There are 10 hidden switches. A switch that is on adds its own fixed numbers to the row, and there is some noise. The rows also spread widely along 15 directions, which tell nothing about the answers.
Some rows, each with its switches (1 for on, 0 for off) after it:
[-16  -7   4   8  -4  -3   6  -5  13   9   5  18 -20  10   0  -1  26  -6
   3  -5   6 -16  -2   4   9 -19   0  14  -3   9  -9   3 -14   8   3  19
  -9   0 -17  13  -5  16] => 0 0 0 1 1 1 0 0 1 1
[-16   0   5  25  -5 -13  14 -18  12   7   0  18 -20   9  18  16  23 -10
  10 -10  -4 -22  -8   4  -3 -25   1   4  -1   4 -19   0 -29   9  -2  21
 -17  16 -22   6   6  18] => 1 0 1 1 0 1 0 1 1 1
[ -2   5   0  -7   5 -24   6  -2  -7  18   3   2   3  -8   8   9  -5  -4
   5   2 -22  -2   1  20   4   4  -2   5  15  -5  -8  15   5   6 -10  13
   2 -13 -15 -21  -7   5] => 0 1 0 1 1 1 0 0 1 0
[  0  11 -11  10  -3  -2   6  -8   8   6  -5   3   0  -2  -9   3  10  -9
   9  -3  -3  -3 -12  10  -5   4   8  -2   7 -10   0  -1  -2   3  -4  16
   2  -5   2  -5 -14   3] => 0 0 1 0 1 0 0 0 1 0
[ 11 -13  26   6  22 -16  21   2  -5   1   7 -26   9   2   7 -10  28   1
 -26  18  -6   0   5  15   1 -19 -13  -4  11  19   0  -4  -7 -20   3  -5
   3   7  -7 -11  10  33] => 1 0 0 1 1 1 0 0 1 0
[  4   0  26  14  -5   3  10  -4 -18 -10   5   3 -21 -13   2  -8  20 -25
   2   0  11  -5  -6   7  -7   5  -4 -22  -2  15 -12  -1 -26  11 -17  -1
 -12  16   0 -16  14   2] => 0 0 0 1 0 0 0 0 1 0
[ -3   7   8  10   2   2   3  -3   4   9  -4  10  -9   3   0   6   2  -4
  -2  -4  -2   0  -5  11  -1  -3  -2  -2   4  -7  -2   0 -13   0  -9   6
  -3  -1  -5 -10  -8   1] => 0 0 1 0 0 0 1 0 1 1
[ -6   6   1   4  -9   6  11  13  10  -2 -12   8   2 -10   6  14  -3 -16
   0  12   0   8 -12   7  10  -6 -22 -18  11  -3   3   9  21  -3 -14 -13
   9  -4  14  -8 -31  -3] => 0 0 0 1 0 0 0 1 1 1
[  3   2  12  13  -5  -6   6 -11  -9   3  -4  -3   2 -12  18  -2  15  -9
  -8   2  -2   9  -3   7   1   2  -5 -12  -1   6  -2 -10 -11 -10  -2  -7
   8   7  -1 -20  -3   0] => 1 0 0 0 0 0 1 0 1 0
[ -3   5  12  10  15 -17 -14   4   2  21  -2   3 -24   7   3  -1  -3   9
 -10  -1  -3  -3   4  17  15 -17  -9  13  15  -1 -13  11 -14   6 -16   1
  -3  12  -7 -11 -18  16] => 0 0 0 1 1 1 1 0 0 1
[ 11 -10 -12  -6   9  -8  -1   0  -1  -1  -1  -1  30   6 -12 -13  15   1
 -16   1   5  10 -12  -3   5  -6  12  21  -3   1  -9  -6   0  -9  -1   0
  11  -4   3  -3  -5  15] => 0 0 1 1 1 1 0 1 0 0
[  7  -5  -4   3 -13 -15  -4  20 -10  10  -5  17  -8  -1  -4  -4   2 -15
  -1  -2   2   3 -15  11  16 -22   5   4  -6  -4  -7  14  -3  12 -10  -1
  16  -7  10  13 -19   9] => 0 1 0 0 0 0 0 1 1 0
[  1   5  26   0   4  -2  -1   8  -9   6  -1   3  -2 -10 -10 -14  20  -6
 -22  -2  -4  10  -1  14  -5  13  -3   2   5   7   1  -2 -11  -4  -4   2
   8  -8  -7 -22   0  -3] => 1 1 1 1 1 1 0 0 1 0
[ -8   4  -1  16   4 -13  -3 -16  26  10  -7  13  14  15   2  10  20   7
 -20  -3  -4  -2 -10  -2   6 -14  10  21   0   2 -13 -13 -16 -14  -5   3
 -10  11 -19  -2  -4  15] => 1 0 0 0 1 1 0 0 1 0
[-14 -19 -17  -1 -21  -8  -9 -15  11   9  10   7 -10  -5  11  -2   6  -4
  20   5  15  -8 -10  -7  13 -14   5  22  -6  -2 -15   0   3   9  -5  18
  -5  -1   9   6  -5  11] => 0 0 1 0 1 0 1 0 0 0
[-13   7 -13  21 -15 -18  12 -26 -12   1  -3  15   5 -16  39  13  27 -37
   9 -15  -3   4 -16  -4   5   5   6 -14  -3   7 -27   2 -17   7  -4   3
   4  24 -15  -4 -19   7] => 0 0 1 0 1 0 1 0 1 1
[ -8  -8   1   2   0  12   6  -6   3  11  -2  15 -24   9   4  -2  -3   9
  22  -6  12 -10   6   2   0 -19 -14  10  -4 -11   0   2 -14  11  15  18
   2  -7  -5  -4  -5   0] => 0 0 1 1 0 1 1 1 1 1
[  6  -8  14  -9   0   4   4   3  -5   3  -1  -1  11  -1   5 -10  -5  14
  -6  13  14   9   1  -5   2  -9 -14  12  -2  -2   3 -11  -4 -12   1  -7
  -1  -1   6 -21   4   1] => 1 0 0 0 1 1 0 1 1 1
[ -2  -9   3  -3 -12 -15  -8 -15  -2   3  18  -1   0 -20   4  -3  -2 -13
   7  15   6   5 -12   4   2  18  -1  -2   0   7 -11   6   6   9 -36   3
  -7   0   3 -26   2  -3] => 0 0 0 0 0 0 0 0 1 0
[  7  -2   7   9   5 -11  -2  -4 -16   6   7  -2 -10 -10   0 -17   9  -8
  -3  -2   9   7  -5   5  -2   6  -5   0  -2   5  -9   3 -16  11 -10   2
   7  12  -4 -21  -5   4] => 0 0 1 1 1 1 0 0 1 1
[ 28 -11 -28  -2  -2  -3  27  -9   6   1  17   4  31  10  -9  -3   6  -8
  15  23   4   1 -23   3 -11 -10   9  -5 -13 -14  13  -3  15  13   0  19
   5 -14   3   5  -4  12] => 0 0 0 0 0 1 0 0 1 0
[ -2  -9 -11   0  -1   7  10 -24  22  -3   0   6  15  15  -7   3   9  16
  13   9  17 -13  -5 -12  -8 -15   7  21  -3  -5  -4 -25 -10  -7   4  18
 -18  -3  -2 -10  17   6] => 1 0 0 1 0 1 0 1 1 0
[ -1   6   2   5  -6   3  -1   1  14  -1 -30 -11  26 -10  -6   9  -3  -1
 -11  -1   0   9 -11   1  -5  -2   7  12  10 -12  -9 -18  -4 -25   0  -8
   1  -4  17 -21   1  -6] => 1 1 0 0 1 0 1 1 1 0
[ -6 -16  22  -5  -2  -1  -8  13   0   9   7   1 -26 -10 -15 -14   0  -2
  -7   3   9  -2   3  13   7  -1 -12  11  -1  10  -2  11  -3   7 -14   5
   1 -12  -1 -11   7   0] => 0 0 0 1 0 1 0 0 1 1
[-16  14   3  -1  -9 -11  -2  -5   8  17  -4  24  -5 -11   6  20 -11  -7
   6 -12 -21  -2  -9  13  -3  18   0  10   5 -11 -14  14  -5  10 -17  17
 -12  -9 -24 -24  -5 -13] => 0 0 1 1 1 1 0 0 1 1
[ -4  15  12  21   1  20 -14   2  29  11 -24   4 -27  -3 -22   6  -6   4
  -3 -10   1   2  -6   9  -6  -2 -10   3   0 -17   1   4 -16   3   4   3
  -2   4   4 -14 -13 -16] => 0 0 0 0 1 1 1 0 0 0
[  0   3  -3  28  -6 -17  -6 -12  18  18  -3  -6 -10  -1   0  -8  20   6
  -9  -2   1   2 -10   3   0 -13   5  15  -6  -3   1 -12 -18  -6   5   9
   6  11  -3  -9  -7  12] => 1 0 1 0 1 1 0 0 1 1
[ -4   4   7   5   1   1  21 -12  -9   2  15  28  -2  26  21   0  41  -3
   5   1   1 -13   0   3   4 -23   6  -1   0   7   2 -10 -23   2   7  19
 -16   4 -18  12  -5  28] => 0 0 1 0 1 0 0 1 0 1
[  4  -6  11   3  19  -1  17  -1   3   0   1 -19   2  -1  -9  -3  11  -5
  -2  10   3  -5   1   9  -4 -10 -10  -1  13   0  -3   3  -4  -5   3   8
   0  -1   1  -9   2  19] => 0 1 1 0 1 1 0 0 1 0
[ 15 -12  -1 -11   5  -8   1  -6 -14   5  13  20  16  16   6  -7  -2   7
  -1   3   9   1 -10  -4  -1  -9  11  22  -9  -7 -19  -5 -21  11 -11   8
 -15   6 -11 -11  11  11] => 0 0 1 1 1 1 1 0 0 0
[ -5  11  -1  14 -12 -15   2  -2  22  14  -1  12   3  -7   0  15  12 -13
  -4   7 -20   1 -21  12  -3   0   5   3   5  -7  -5   2   2   3 -17  11
  -7  -2  -6 -14 -11   4] => 0 1 1 1 1 1 0 0 1 0

New rows. What belongs after each?
[  7 -20  17  -3 -13   4  -9  25  -3   6  16  15 -33  -5 -21 -23  11 -16
  -4   9  15   0 -17  11   5 -14  -5   6 -18   3  -2  20  -5  27 -14  10
   1  -5   8  16  -3  10] => 0 0 1 0 1 1 0 0 0 0
[  3   5   3   9  -4  -5 -10  13  17  12 -17   1  -7  -3 -16  -2  -6   6
  -7   9   6   4 -13   8   5 -16  -7  13   8 -11  -1  -3   2  -1 -10  -2
   5  -2  18 -11 -18   1] => 1 1 0 1 1 1 0 1 1 0
[ -5   4   4  -8   1  -2   0   0   0   9  -4   8   5  -2   2   8  -5  -6
  -2  -2  -6   0  -4  11   3   5  -1   7  10  -6 -10   7  -3   3 -11   8
 -10  -7  -9 -12  -7  -1] => 0 0 0 0 1 1 1 0 0 1
[ -7  20  15  15   3   9  10   8  -5   6 -28   9 -16   5  10   8   5   1
  -7 -11   3  -1   7  13  15 -16 -16 -12  17  -4   3  -9 -15 -13   9 -10
   7   4   5  -4 -27   1] => 1 0 0 0 0 0 1 0 1 1
[ -7   2  13   4   7   0   5  17  11  18 -19  -1 -12   1  -9   9  -5   1
  -9 -11 -14  -6   0  20   1 -14  -5  12  11 -12  -3  11  -9  -8   9   9
   2 -13  -8  -1  -5   7] => 0 0 1 0 1 1 1 0 1 1
[ 13 -22   7 -22  -8  -5   0  -3 -13   7  30  24  10  15  20 -15  -1  19
   1  28  17   8  -4 -12  16 -17 -10  19 -17   2   1  -6   0   5 -10  -1
 -13   1  -2 -10   4  13] => 0 0 0 0 1 1 0 0 0 0
[ -9  -3  25   6 -10  12   7  -2   8   7  -8  -1 -24 -11   8   2   3   4
   8   3   1  -3   5   7  -6 -10 -21  -2  -3  -2   6   2 -11  -7  13   5
  -3  -5   0 -15   9  -6] => 1 0 0 0 1 0 0 1 1 0
[ -8  11  16   1  13   4   4   7   3   3 -15   6   3   6  -9   5   9   3
 -11  -1  -2  -1   5  10   9  -6  -5   3  20  -2  -3  -4  -8 -14  -4  -2
  -1  -9   1 -12 -11   5] => 0 1 1 0 0 1 0 1 1 0
[ -2  -4  20   8  -5  -3 -14   5  14  23  13   7 -31  -6 -11 -10   8   4
  -5   7  -8   3  -3  19  -2  -3 -10   4  -7   0  12  15  -3   7  -9  10
   4 -11  -8 -12  -6   1] => 0 0 0 0 1 0 0 0 1 0
[ -2  17   3   4  -4   1   3  -1  11   9   1  30  -1  12  -4  12   0   5
   2   5  -5  -2 -11   9   3  -1   2  -1   9 -12   2  -6  -4   3 -22   7
 -16  -5  -4 -15 -14  -3] => 0 0 1 1 0 0 0 0 1 0
[ -6  -8   8  12   7  -3   1  -7  24  18   9   0 -20   9  -7  -4  17  11
   0   8  -4  -9   1  14   0 -17  -8  10   2  -1   7   0  -5  -1   3  18
  -1  -9  -8  -4  -2  14] => 0 0 1 1 0 1 1 0 1 0
[ -3   1  -4  15   0 -12  10 -15  -3   7  -4   6 -14   8  12   4   3   4
  14  -9  10 -15  -1   0   2 -22   1  11   2  -3 -15  -6 -27   5   2  13
  -9  17  -8  -4   2  14] => 1 0 0 1 1 0 0 0 1 1
[-11   4  10  -6 -15   1   0   7  -6  15  -8  13 -25  -3  12  -2 -10  16
  13   0  10  -3  11   5  16 -14 -18  13   8  -7   7  -6  -4  -1   7   5
   2 -10   8 -15 -13  -7] => 1 1 0 1 1 0 0 0 1 1
[ -2  -7  -7  11 -11  -2   3 -13  11  -1   1  -8   8 -11   2 -11  25  -7
  -1   9  13   6 -12  -5  -3  -4   1   6  -4   9   2 -14   2  -8   1   4
   9   1  10 -10  -6   7] => 1 0 0 1 1 0 0 1 1 1
[-14   0  -8   0  -8   0  -5 -18  26   9   3  11   9   2  -1   5   9   8
   5   9   7   0  -8  -9   5   0   2  21   2  -6  -4 -13   1  -8  -6  12
 -10  -5  -1 -15  -6   1] => 0 1 1 0 1 1 0 0 1 0
[ -6 -11  12  -1   0  -9   3  -4   8  18  19  20  -5   4  16   5   9  -3
  -8   9 -13   4  -4  12   4  -7 -11   3  -9   4   2  16   1   6  -9   8
   0  -9 -27  -5  -7   7] => 0 0 0 0 0 1 1 0 1 1
[  0 -16 -12   0  -8  -1   0  -6  15   5  -7   1  11   1  -6  -3  -6  11
   4   1  12   1  -9  -8  -2 -16   1  26 -14  -8  -2  -9  -3  -6   7   7
   6  -9   2  -8   8  -1] => 1 0 0 1 0 1 0 1 1 1
[ -6   1  -6  10 -13  -7   7 -15  -4  -5 -14 -11  18 -24  14   7   2 -21
   4  -6   6   8  -9  -9  -1   8   1  -1   0   1 -18  -6  -7  -8  -1  -7
   5  12   6 -23   2  -4] => 0 1 0 0 1 0 0 0 1 1
[  4  -1  -2   8   5   5  15 -14  -3  -2   3   5   2  12   5  -3  11  -3
  13   6  25  -9  -5  -8  -2 -18   0   5   6  -6 -14 -16 -23   6  -1  10
 -14  16   4  -5  -2  15] => 0 1 1 0 1 1 1 0 1 1
[  2   9   7  18  -4   1   8   3  -6  -4 -26 -11  -4  -9  -6 -10  19  -5
 -11  -9  14   1  -4   1   4  -7   1   0   8   4  -8 -23 -20 -14   9  -8
   6  13  18 -11  -6   5] => 1 0 1 1 1 1 0 0 1 0
[ -8  -3  -1 -15   2  -8   3  -6 -10   8  20  15   8   1   6 -13  22  -2
  -5   6   2   6   2   7   9  11  -1   8   6  11   4   0   8   0 -12  11
   6 -15 -12 -11 -18   9] => 0 0 1 1 1 0 0 0 1 1
[  7  19 -14  15  24   7   7 -21   4  -8 -30 -15  29   4 -12   0   4  11
 -10 -12  10  10   5  -7   2   8   2   1  15  -5  -5 -25 -13 -25  11 -13
  13  12   5 -31 -13  -4] => 0 0 0 1 0 1 0 0 1 0
[-18  -2   2  11 -22   0   0 -10  10   7 -12   3 -15 -10   9   7  11  -6
   6 -13  -1  -8  -2   5   3  -7   6  12  -6   0  -4 -10 -13  -5  10  14
  -5  -6  -1  -2   9  -3] => 1 0 0 0 0 0 1 0 0 1
[  6  -5  -8  -9   0   3   7   5  -4   1  -5   5   3   8  -5  -2 -15  13
  10   8  16  -2   0   0  15 -15  -9   8   6  -8   3  -7   6  -3  -4  -2
   3  -8  15  -7 -12   4] => 0 0 0 1 0 0 0 0 1 0
[ -1  -3 -10 -11  -3  -6   5   1   3   2 -11  14  34   7   8  13  -6   6
  -7   0  -7   6  -9  -4  12  -9   5  17   0 -10  -9  -3   6 -16  -2  -3
  -1 -10  -1  -6  -4   5] => 0 0 1 0 0 1 0 1 0 0
[ 11   9 -14  12  16   4  16 -20   1   6  18  -3 -14   4  -8  -5   6 -10
  29  12  12  -6  -6  10 -13   2 -12 -22   7 -11  10  11   0  28  -8  24
   5   4  -4  -8 -26   6] => 0 0 0 0 1 0 0 0 1 1
[  9  -5  17 -11   3   7  14   9 -10   4  10  16 -13  10   9  -3   0   2
   7  18  11  -5   0   7   4 -22 -20  -2   4  -4   0   4  -5  16  -1   8
  -7  -1   1  -2  -8   9] => 1 1 0 1 1 1 1 0 0 0
[  4   9  20   3 -13 -14  16   2 -14   0  -4   2   4 -13  22  18  -7 -19
   1  10  -9  -5 -12  15  -3  -4   1 -10  14  -3 -17  -4 -13   5 -26   1
 -27   9   2 -23  14   3] => 1 1 0 0 0 1 1 0 0 1
[  6 -11   6 -14  29 -12  -9   9  -8   7   2  -1   7  -2 -23  -2 -20  -4
 -14  -8  -5   6  -5  19  -1  10   0  11   9  -4 -19  27   0   7 -26   2
  12 -12 -13 -15  -2   2] => 0 0 1 1 0 0 1 0 1 0
[ -7 -10  12  -7  11  -4  -2   2  -6   6   9   3  -9  -3 -12 -14  17 -11
  -7  -4   6  -3   4   9   4   3  -2  12   2  12  -8  14  -9   8  -4  13
   7 -11 -18  -2  -2   9] => 0 1 0 0 1 1 0 0 1 1
[  0 -11   9  -7  -9  12  12  -4  11  -1   4   6  11  -6   1   4   5  -4
  -1   7  -3   6 -11  -1 -12  -1  -8   4 -16  -6   5   3   3  -4   9   9
   0 -12  -7  -6  11  -4] => 1 0 1 0 1 0 0 0 0 0
[ -4 -16  19   2  -6  -3   7   7   2  13   5   8 -10   2  11  -2  10  -1
 -10  -1 -10  -1   2  12   1 -18  -5   8 -11   4   3   4 -11  -6   8   6
   1 -12 -16  -3  13   9] => 0 0 0 1 0 0 1 0 1 1
[ 10  16  14  12   6  13   7   6  -7  -4 -15   3   0  13  -2  -4   8   5
 -11   1  12   5   3   0   7 -17  -6  -7   6  -5   8 -18 -19 -13   5 -14
   1  11  13 -12 -11   5] => 0 1 0 0 0 0 0 0 0 1
[ -9 -10  14   7   3  -9 -22   0  15  20  -1   6 -32 -16  -7  -2 -22   8
  -1  -6  -1  10  -3   7   2   0 -27  13 -12  -7 -10  27  -4  12 -10   1
  18   1 -11 -21  -7 -15] => 1 0 1 1 0 1 0 0 1 0
[  4  -9   7   2 -13  13 -13   7  -9 -13 -24  -4   7 -24  -5  -9 -19  -7
  -7  -7  26  21 -11 -17   5   5 -14   7 -15  -1 -18  -4 -10  -5  -6 -29
  11  16  23 -29   5 -21] => 0 0 0 1 0 1 0 1 0 1
[-15  17  14  15 -11 -17  -7  -1  18  17  -1   6  -4 -17  -8   7  26 -17
 -22  -4 -29   8 -12  25  -7  19  12   1   8   4   6   2   0  -7 -19  13
   5 -18 -15 -17  -9  -5] => 1 1 1 0 0 0 0 0 1 1
[  6  -2  10  -7  -3   2  12   7 -11   3   6   8  -3  -4   8   2  -4  -9
   4   8   0   2  -4   8   2  -3 -12  -6  -1  -3  -1  12  -1   9  -5   3
  -5  -2  -4 -10  -4   3] => 0 0 0 0 1 1 0 0 0 1
[ -4  -4   3   4  -4  -6   0  -4   8  13  10  16   4   2   2  -5  23  -8
 -12   1  -7   7 -11   9  -2   1   5   8  -6   2   0   1  -3   1  -7   9
   4  -7 -14  -5 -10   8] => 0 0 1 1 1 0 1 0 1 1
[  0  -1  13 -12   9   6  -8  17  -5   9   5  16 -27   7 -20 -17  -4  12
  -2   9  18  -1   5  15  17  -8 -16   4  11   2   8   6   6  10 -18   3
   9 -16   9  -1 -25   0] => 1 0 0 1 0 0 0 0 1 0
[  2  -4 -17 -15   7   2   0  -8  -9  -6   0   5  30  -9  -6  -2  -3 -18
   3  -2  12  11 -16  -3  -3  18   5   7   3  -6 -19   8   7  10 -16   7
   7  -6   1 -11 -15  -3] => 0 0 1 0 1 1 1 1 0 1
[  2   4  -6   8   1   5   0  -5   7   4  -5   5 -15   0 -25  -3  -3  -5
  17  -4  15 -10  -7   5  -4  -3   4   4   2 -12  -4   0 -13  17  -6  17
  -3  -5   5  -5  -4  -4] => 0 1 0 0 0 1 0 0 1 0
[ 21  17  13  -8  17  10   7  12 -18   5  -6  23  14  12  -8  -7  -5  11
 -16  -4  -5  21   0   8  -6   4 -12  -2  -3 -17  11   1 -11   3   9  -4
  16  -5 -12 -21 -17 -12] => 1 1 1 1 1 1 0 0 0 0
[  7  -7  -1  -3 -13  -7   4   2  -4   6   9  11   3  -1   4  -5  11  -6
   0   8   1   1 -12   5   7  -7   6   8  -6   1  -3   0  -2   6  -7   8
  -7  -3   1   0   0  10] => 0 0 0 0 1 1 0 0 0 0
[ -7 -16   0  -3  -7 -25 -10   1   2  20  11  12  -9   4   6   4   4  -7
   5  -5 -12 -10  -8  13   3 -21  16  30  -5  -4 -17  19 -13  15 -10  25
  -7 -10 -18   8   9  19] => 0 1 0 0 1 0 1 1 0 1
[ 16  -2  -7   6  -1 -23 -10  -3 -24  14   8   6 -17  -1   1 -23  -2   6
   7   3  23   1  -7   2  14 -10   2  11  -1   0 -13  -4 -16  20 -19   3
   6  16  10 -11 -17  10] => 1 0 0 1 1 1 0 0 1 0
[ -5   0  12  11  -3  -3  -4 -12 -10   3   8   4 -27 -15  10  -3 -10  -9
  20   3  17   2  -1  -2   0   2 -19  -9   0  -4 -11   8 -17  17 -19   1
  -2  17   2 -27  -3  -6] => 0 1 1 0 0 0 0 0 1 1
[ -8   5 -10  -6 -14   3  19  -8 -10 -13 -18   7  35 -19  16  10   9 -23
  -2 -10   2  12 -10 -11  -1  15   1   3  -2   0 -15 -10   1  -8  10  -3
   9   0   0 -16  -4 -11] => 1 1 1 1 1 1 0 0 0 1
[ 15 -12 -10   3 -27   1  14  -6   2   1  11  15  15  -3  17  -3   0  -5
  10  21  16   9 -22 -16  -1 -13  -6   2 -23  -7   0 -14   1   8  -5  -2
  -8  10  10 -13   1   1] => 0 0 0 1 1 1 0 0 1 1
[ -9   1  22   4  -9  -1   8  12   1   8 -14   8 -11  -4  19   9   5   0
 -12  -2  -9   1   1   6  15 -19 -20   2   2   1  -4   4  -6 -13  11  -6
   1   2  -2  -1  -7   6] => 1 0 1 0 1 1 0 0 0 0
[ 14 -19   6  -4   3   2  23  -2 -12 -11   9  -3   7  11   7  -3   1  -1
  10  15  20 -11  -5  -7   2 -27  -4   2  -3  -1 -12  -7 -14   3  -2   4
 -18  11   8   2  21  23] => 0 0 1 0 0 1 0 0 0 0
[  2  -6   5  -1  -7  -3  24   3 -15  -9  -4   0  -5 -11  12   2   1 -19
  14  10  15  -6  -6   0   8 -14 -18 -13   8   2 -14   0   0   8  -4   0
   2   7  14  -4  -6   9] => 1 1 1 1 0 1 0 0 1 0
[ -2 -12   7  11  -6 -29   2  -1  -5   5 -13 -24  -3 -29  15   7 -16 -13
   0  -2  -2   4  -9   1   2  -9 -11  11   5  -1 -31   9 -10  -3 -10  -7
   5  18   6 -25  11   8] => 1 1 1 1 1 1 0 0 1 1
[ 22 -19  15   8  -6 -19  -2   5 -20  12   8  -4   7  -1  18 -21  18   1
 -23   5  -4  15  -6   4   6 -20   5  11 -21   7  -2  -6 -21  -9   9 -10
   7  10  -3  -8  14  20] => 0 0 0 0 1 1 1 0 0 0
[ -4 -18  10 -14  -9  22  27  -7  -4 -24  -8  -9  30 -13   9   6   7 -15
   3   4  12   4   1 -17  -6  -1  -8  -2  -9   4  -7 -11   0 -21  18  -6
  -2  -6   8 -12  28  -3] => 0 1 1 0 0 0 0 0 0 0
[ 19 -15   5 -28   2  11   5  28  -7  -1  -6  14  16  17 -17   1 -43  16
   1  11  21   1  -8  -6   5 -26  -6  29  -4 -25  -7   3  -5   5  -7  -3
 -15  -8  13  -3  13   1] => 0 1 0 0 1 1 0 0 0 1
[  2  -3   4   3 -18 -15  -3   9  -6  18 -10  16 -13  -3  18  -1 -11  11
   5  -1   0   4  -7   4  10 -23  -9  15  -7 -12  -6   1 -11   2   3   0
   5   3   5 -10  -8   2] => 1 0 1 1 1 1 0 1 1 0
